The rows come from 5 hidden closed curves, with some noise, and rows from the same curve form a group. Each curve winds through 8 dimensions. The rows are also pushed far along 5 directions, which tell nothing about the answers.
In the rows, 128 means zero.
Some rows, each with its group after it:
[166 149 118 132 164 128  92 122 115 127 142  91 144 103 113 123  70 121
 164 137] -> K184
[139 111 136 151 159  75 116 114 149 136 186  74  97 163 130 104  68 118
  76 126] -> K150
[148 139  77 169  75 164 110 109 140 112  92 176 154 114  76 146 119 163
 127 171] -> K23
[143  80 159 137 111 142 140 110 158 104  70 130  98 135 107 119 131 143
  80 117] -> K23
[131 124 119 150  99 171 141 112 155 116 101 165 129 118 109 126 126 154
 130 167] -> K150
[114 128 143 111 129 127 136 116 135 139 150 107 113 149 137 135 138  94
 108 117] -> K23
[120 112 152 161 115 109 140 124 143 127 128 106 152 134 123 107 122 146
 120 152] -> K860
[154 150  97 115 154 111 152 128 126 101 120 131 127 132 110 123  85 102
 140 115] -> K860
[132 121 112 159 123  62 158 122 152 102 176  96 145 183 108 122  97 111
  80 140] -> K414
[130 172  94  71 135 124 103 124 124 176 178 115 123 135 119 142 123  63
 136 105] -> K23
[114 130 142 121  96 142 121 122 127 146 130 126 163 134 154 146 135 178
 134 132] -> K414
[148  92 140 120 141 158 139 112 130 107 115 134 121 123 124 154 112 153
 112 118] -> K150
[ 89 119 145  90 123 107 117 158 135 148 141 163  95 136 140 107 174 100
 123 121] -> K23
[122 140  87 108 122 147 126 125 118 134 154 152 121 111 118 135 146 134
 117 147] -> K184
[109 113 142 122 144  89 155 125 126 106 148 118 102 164 143 125 112 114
 109 120] -> K184
[103 129 153 100 148  73 143 154 139 156 172 100 115 159 158  91 136  83
 132 106] -> K23
[ 97 137 158 124 141 154 155 126 121 123 120 118 100 127 190 108 153 126
 117 116] -> K414
[134  82 162 159 117 124 135 100 159 111  86 130  83 140  98 118 111 162
 105 151] -> K414
[105 147 141 117 142  99 157 145 149 132 151 133 118 153 148 112 143  95
 121 126] -> K150
[ 91 101 128  80  80 161 141 125 154 170  66 206  54 108  69 112 214  84
 146 145] -> K23
[110 143 104  79 113 136 125 134 125 179 190 127 146 139 146 142 144 103
 127 111] -> K150
[131 157 114 122 138  86 101 144 135 171 187  90 143 152 143 106 105  90
 128 107] -> K860
[121 169 129 141 151 101 143 141 123 113 151  96 161 147 169 107 105  96
 111 105] -> K23
[147 101 126 121 112 125 136 149 148 112 111 143 140 147 121 118 129 120
 131 103] -> K23
[127 105 113 134  78 169 106 132 131 118 114 175 146 126 124 144 151 166
 138 146] -> K23
[102 153 117  76 117 138 139 141 112 162 111 143 114 122 126 129 191  46
 149  88] -> K150
[126 109 148 161 120 102 138 121 158 145 164 103 153 155 126 141 120 159
  98 147] -> K184
[154 143  93 115 130 138 110 128 132 158 128 121 129 118 116 108  93 101
 151 104] -> K860
[191 164  64  96 134 146  45 148 106 152 144 140 160 105  99 156  85 102
 185  96] -> K860
[115 151 110 148 109 126 136 126 138 136 102 165 138 117  98 133 145 139
 127 158] -> K184
[162 141 102 136 135 150 129 132 122  90  72 132  99 113 120 100 122 115
 154 115] -> K184
[167 173 129  93 199 141 117 159  90 107  76 107 117  74 158  82  92 106
 218  89] -> K184
[146 114 118 156 120 103 137 131 161 145 117 123 122 147  99 104 106 101
 103 108] -> K860
[122 137  98 143  77 108 117 112 145 140 137 144 158 160  96 160 127 144
  84 140] -> K414
[ 67 126 138 147  62 140 143 121 114 162 139 117 164 129 157 112 191 153
 113 152] -> K150
[164 108 124 166 132 134 124  99 148  86 124 120 121 152 108 163  83 158
  79 130] -> K150
[214 115  63 158 138 128  83 101 142  80 159 125 170 135  58 167   4 140
 107 140] -> K23
[138  90 141 127 120 112 143 138 161 126  79 171  93 130  76 123 146 132
 131 138] -> K860
[ 87 121 154 109 124  88 148 124 136 154 170 104 132 152 136 114 134  95
 109 132] -> K414
[143 105 145 145 122 165 157 148  94  46  55 135 158 103 164 117 157 190
 156 120] -> K414
[167 124 112 152 145 103 138 111 156 129 139 118 152 139  80 151  67 134
 106 136] -> K184
[141 180 105 100 154 117  95 138 126 159 142 135 149  93  99 130 108 108
 149 141] -> K860
[ 82 123 172  90 137  92 186 153 144 127 104 135  98 148 138  93 196  45
 109  95] -> K23
[153 106 111 119 123 135  97 107 135 114  98 162  95 113  61 149 107 139
 127 153] -> K414
[156 140  83 108 135 106  97 145 149 130 152 169 103 154  95 147 108  90
 109 107] -> K23
[ 94 141 109 131 110 136 131 118 101 128 196 100 149 131 173 116 138 152
 109 156] -> K184
[176 100 125 116 189  94 146 127 170 100 145 122  76 147  88 105  56  78
 109 112] -> K150
[124 161 146 138 182  86 116 123 105 115 185  95 170 135 159 159  61 154
 115 137] -> K184
[ 85 132 165 167 132  99 179 125 147 126 106 123 100 157 161  96 147 113
  82 122] -> K184
[ 78  97 174 121 115 139 163 125 144 135 136 148 109 133 148 120 168 144
 120 162] -> K150
[153 141 121  95 147 148 107 141 117 147  95 136 109  98 130 120 123 135
 173 103] -> K150
[111 122 130 152  97 115 144 110 128 146 143  92 157 139 126 115 129 126
 111 138] -> K150
[164 148  67  78 106 171 102 145 141 167  70 207 100  94  76 139 148 120
 175 109] -> K860
[112  99 159 168 110 100 151 105 171 133 133 118 122 145  95 120 126 146
  72 173] -> K860
[116 139 135 119 136 149 153 121 112 112 123 137 163 115 153 154 124 157
 115 127] -> K414
[ 85 122 157 114 140 108 149 113 133 135 213 107 127 162 169 150 130 138
  91 152] -> K414
[151 119 149 145 169 108 146 129 142  88 107 111 105 147 123 122 100  72
  96  90] -> K860
[ 60 176 109  43 133 126 139 133 106 205 207 152 149 104 132 138 163  58
 147 143] -> K150
[117 136 158 150 111 139 123 137 137 148 114 109 145 128 168 105 154 152
 127 123] -> K860
[111 177 115 123 120 123  85 136 103 177 222  78 215 129 185 134 109 146
 135 131] -> K860
[125 101 149 136 129 137 129 112 124 128 171  98 162 138 152 146 100 151
 105 126] -> K860
[144 115 110 105 139 154 111 115 117 117 161 125 127 123 125 147 107 116
 110 119] -> K150
[116 148 102 111 110  89 116 124 137 151 205 116 143 158 107 137 120 113
 142 169] -> K414
[134 158 165 163 180 109 162 143 114  84 112  92 173 125 179 124  99 144
 124 108] -> K184
[108 120 164 116 166 115 188 141 129 123 142 107 125 139 172 103 123  84
 139  98] -> K23
[100 128 132 137 121 124 138 135 131 115 139 143 127 141 146 108 138  92
  83 120] -> K23
[111 118 162 140 142 106 144 128 138 126 132 123 114 154 160 139 119 160
 105 118] -> K184
[157 135 140 134 147  90 112 136 143 106 129 104 123 166 140 140  98 140
 127 110] -> K414
[124  70 186 204 130  87 202 103 197  99  86 115  84 181  97 115 127 107
  39 128] -> K184
[113 120 156 101 153 148 131 125 109 111 121 132 109 110 154 134 135 137
 135 124] -> K414
[153 144 117 136 149 103 113 136 162 152 122 130  88 148 114 116 110  90
  87  92] -> K860
[168 156 116 117 185  89 118 131 125 106 107 106 112 128 111 116  64  78
 114  82] -> K414
[169 141  95 119 153 130  98 114 110 104 140 119 148 102  79 149  71 119
 163 151] -> K184
[160 133  67 121 110 125 121 105 140 140 173 129 180 127  60 156  74 116
 131 157] -> K150
[153 122 113 145 125 155 133 114 140 125 141 122 146 138 147 146  87 160
 113 117] -> K23
[116 136 139 112 140 130 142 121 136 139 164 108 123 155 160 141 124  95
 102 102] -> K150
[113 123 134 142 125 145 157 118 134 117 135 135 129 129 135 141 156 128
  86 136] -> K184
[186 169 108 119 158 114  79 143 158 144  90 136  87 121  89 121 103 105
 145 108] -> K860
[127 118 140 101 135 152 142 158 102 116  72 128  96 108 175  82 172 117
 151  72] -> K414
[135 134 128  94 134 100 134 135 162 142 134 139  82 169 109 136 138  78
 132 107] -> K414

New rows. What belongs after each?
[143 108 131 187 118 111 126 111 160 101 137 108 106 160 110 128 121 149
  75 154] -> K184
[133 188  83  82 139 102  88 157 105 158 136 147 140 115 127 129 128 103
 143  94] -> K414
[132 115 181 131 167 138 156 140 109  75  46 118  92 116 160 112 157 108
 130  80] -> K150
[146 158 124 118 180 101 159 133 113  93 162  89 164 144 169 136  68 130
 121 101] -> K860
[ 91  67 204 131 121 110 198 145 169 114  91 127  69 166 154  74 189  93
 119 113] -> K150
[ 70 116 151 112  69 149 127 126 107 146 131 153 174 124 154 157 190 184
 118 152] -> K414
[135  94 163 166 112 170 149 139 131  64  73 150 148 134 174 136 143 191
 116 116] -> K23
[ 91 119 177 164 117 171 158 117 112  92 105 119 161 121 188 133 161 153
  95 127] -> K860
[126 168 136 103 168  98 127 138 131 153 158 103 143 117 130 112 111  89
 131 123] -> K860
[128 128 114 132 124 125 170 122 134 100  99 145 118 134 114 117 119 119
 127 131] -> K860
[ 96  90 137 178  60 171 183 115 163 129  63 176 108 133 115  94 179 140
 118 157] -> K23
[ 66 167 120  66 137  99 113 134 127 199 191 154  76 131 132 119 166  70
 117 141] -> K414
[175 104 131 148 139 129 119 109 148 101  86 128  98 144  99 141  72 136
 134 113] -> K184
[119 106 126 124 108 177 137 104 117 133 127 132 151  92 117 121 124 145
 136 159] -> K150
[ 86 130 159 106 120 121 116 142 108 148 177  98 166 127 185 100 141 128
 121 126] -> K23
[ 82 108 122 113  91 125 133 131 111 152 176 132 156 129 145 137 176 154
  98 143] -> K150
[ 83 119 100 132  70 120 115 120 138 176 193 124 120 148 126  97 164 110
  89 157] -> K150
[132 116 142 156 130 166 140 126 106  74 130 117 194 118 169 135  95 158
 116 124] -> K23
[ 88 108 136 112 114 107 140 120 112 163 170 101 137 125 129 107 149 107
 109 131] -> K150
[174 126 176 150 199 112 143 141 120  35  38 109 103 121 143 115  88 135
 138  92] -> K414
[122 144 149 137 143 162 117 116  97 103 148  95 161 120 189 148 117 152
 117 122] -> K150
[130  97 147 161 118 153 134  98 138 101 109 115  99 136 138 123 113 162
  93 142] -> K414
[147 136 147 132 143 170 118 136 117 119  58 127 113  82 129  96 139 129
 189 129] -> K184
[159 174 104 140 150 143  84 127 112 143 166  98 190 115 160 153  72 156
 117 108] -> K860
[108 122  96  76  69 179 135 140 116 167  87 193 136  94 102 143 213 126
 166 125] -> K150
[134 109 133 152 135  85 155 141 153 121 147 121 135 175 151 129 107 145
  82  97] -> K860
[ 76 191 102  56 119 137 133 157  69 168 188 132 221  93 173 136 169 111
 182 131] -> K414
[167 104  94 157  91 131 114 115 164 121 111 150 112 149  85 139 112 167
 103 142] -> K150
[116 127 106  62 117 172 119 138 130 167 107 196  81  99 105 138 181 103
 148 119] -> K150
[121  82 150 146 150  92 163  97 153 121 197  79 123 161 118 116  67 108
  64 142] -> K150
[136 170  76 109 131 124  91 114 123 148 143 160 129 108  83 154  96 131
 119 152] -> K414
[116 109 124 115 120  99 131 152 161 133 134 171  73 168 117 117 157  74
  99 104] -> K23
[ 97  91 154 128 114 106 179 123 142 135 162  94 126 165 155 103 140 114
 105 120] -> K184
[135 121 149 130 187  91 148 112 128 116 170  94 136 136 125 143  62 116
 100 125] -> K184
[151 132 163 117 167 112 142 172 131  89  55 114  72 134 157  71 155  67
 167  65] -> K150
[121 114  66 108  86 109 118 116 132 158 186 143 137 140  79 135 128 126
  99 153] -> K414
[ 91  77  98 129  25 125  90 106 178 180 137 195  81 145  38 118 178 135
  88 198] -> K23
[123  85 131 135 114 147 148 115 160 112 135 162 103 127  99 120 126 142
 107 167] -> K150
[184 137 103 108 177 131 116 151 141 115 101 158  96 122 120 129  81 115
 145  81] -> K23
[140 146 147  99 159 113 121 141 121 130 119 115 124 123 134 128 119 113
 173 114] -> K150
[105 105 116 118  74 157 133 116 109 147 164 129 197 123 136 163 156 184
 121 148] -> K150
[118 119 111 140 103 147 131 117 117 144 143 116 154 126 149 110 107 140
 136 126] -> K860
[141 110 125 108 122 149 134 151 141 151  83 163 105 120 125 117 150 109
 143  81] -> K860
[162 149 157 151 195 135 178 149 107  66  99  80 177 122 199 110  73 127
 167  77] -> K23
[121 127 161 122 157 141 130 142  95  94 147  76 146 129 204 106 133 108
 128  89] -> K150
[144  77 172 156 132 127 149 122 142  87  98 118 143 130 113 134 113 163
 121 140] -> K860
[122 129 126 112 127  99 118 136 144 135 122 154  75 149  99 128 149  87
 134 127] -> K184
[121 143 124 127 148  96 119 123 144 125 137 135  66 149 115 120 124  94
  98 135] -> K414
[140 158 114  97 164 167 115 141  84 122 163  91 174  85 181  98  93 109
 165 107] -> K150
[187 153  74 131 133 173  94 105 139 121 115 143 146  95  84 138  55 141
 162 152] -> K150
[115 125 101 138 105  71 107 112 167 191 235 115 146 170  81 158 111 126
  78 169] -> K184
[171 160 118 121 150 110 122 123 137 105 113  98 140 141 122 146  96 117
 106  95] -> K23
[143 113 143 116 153 141 148 128 128  81  81 148  96 122 123 137 132 122
 126 112] -> K414
[ 79 166 139 102 110  99 135 141 130 154 168 145 154 157 153 156 170 127
 123 144] -> K414
[148 118 111 112 140  70 142 126 161 118 149 125 118 162  67 130 100  64
  93 118] -> K23
[ 97 118 191 132 136  92 183 152 153 107  86 120  80 160 156  80 179  92
 142 118] -> K414
[174 117  82 103 133 110 100 139 125 134 120 139 120 113  72 133 109 124
 147 112] -> K150
[155 149 163 148 162 131 157 153 126  91  70  96 176 111 160 102 115 119
 151  87] -> K860
[109 145 159 104 168  95 135 156 131 124 102 140  73 132 129  98 165  43
 135 101] -> K860
[ 76  68 221 124 147 152 209 146 136  89  70 126  60 142 208  78 212  88
  87  72] -> K150
[134 120 132 203  88 151 103 107 130  90 117 134 196 120 116 167 116 225
  93 188] -> K860
[151 108  80 114  80 150 104 118 158 163 132 165 110 135  76 141 133 139
 130 140] -> K150
[ 87 122 180  91 156 107 153 162 100 119  96 118  90 121 169  89 200  70
 146  86] -> K150
[123 119  89 142  89  94 111 112 163 160 202 129 123 177 100 145 119 138
  66 152] -> K150
[151 146 142 156 113 153 124 125 138 117  99 107 178 117 136 129 125 161
 134 137] -> K860
[ 66 147 143 117 111 110 169 150 115 129 130 139 132 138 168  97 183 108
 144 135] -> K860
[153 158  50 104  90 142  86 111 130 143 137 173 123 117  61 152 104 151
 166 179] -> K860
[138  69 146 155  91 166 138 116 132 115  86 116 130 115 127 100 137 179
 134 138] -> K150
[100 114 176 145 133 106 135 144 137 109 127 120  95 158 167 110 156 126
 113 123] -> K23
[106 112 122 115  87 157 133 128 109 124 143 146 189 106 124 147 158 173
 154 169] -> K150
[115  80 129 137  93 115 162 110 146 123 155 127 142 165 111 153 146 137
  69 130] -> K150
[ 74 103 146 103  95 151 180 119 151 159  87 187  88 109  93 114 197  99
 129 155] -> K150
[100 101 172 117 144 119 180 121 150 127 133 131 112 138 132 122 134 116
 114 139] -> K150
[149 134 118 158 109 162 118 132 127 137  99 127 176 106 138 120 114 159
 139 116] -> K860
[172 114  98 165 147 115 110 107 144  92 146 140 140 133  80 151  41 158
  94 154] -> K23
[ 74 144 140 121 109 159 136 115  92 135 136 128 163 104 172 132 157 146
 102 137] -> K414
[118 142 128 122 133 120  98 149 102 145 173 112 158 138 168 132 129  98
 134  95] -> K860
[ 99 102 167 150 128 118 189 123 179 121 108 141  68 161 136  84 148  91
  85 133] -> K150
[122 152  88 125 101 169  96 113 117 153 130 154 135  88 103 123 130 138
 139 166] -> K150
[111 147  96 108 132  77 136 138 116 136 210 113 174 144 131 139 113 130
 109 142] -> K414
[101  86 137 134  86 117 145 121 136 125 156 133 153 143 107 139 155 154
 115 169] -> K150
[124 149 109 101 122 130 104 138 129 171 147 158 133 120 127 154 138 153
 146 135] -> K184
[165  91  86 121 102 164 101  95 146 130 128 171 115 117  57 178 100 167
 110 157] -> K150
[115  98 185 157 134 106 160 134 178  97  37 158  27 149  99  89 182  88
  94 124] -> K860
[163 128 140 104 179 131 144 154 114  84  83 111 102 125 152 107 128  64
 140  53] -> K150
[108  98 144 116 125 131 149 138 150 118 130 165  92 131 121 107 156 122
 119 151] -> K150
[ 75 142 106  68  79 174 142 140 105 186 134 162 137  99 146 110 207 103
 180 130] -> K184
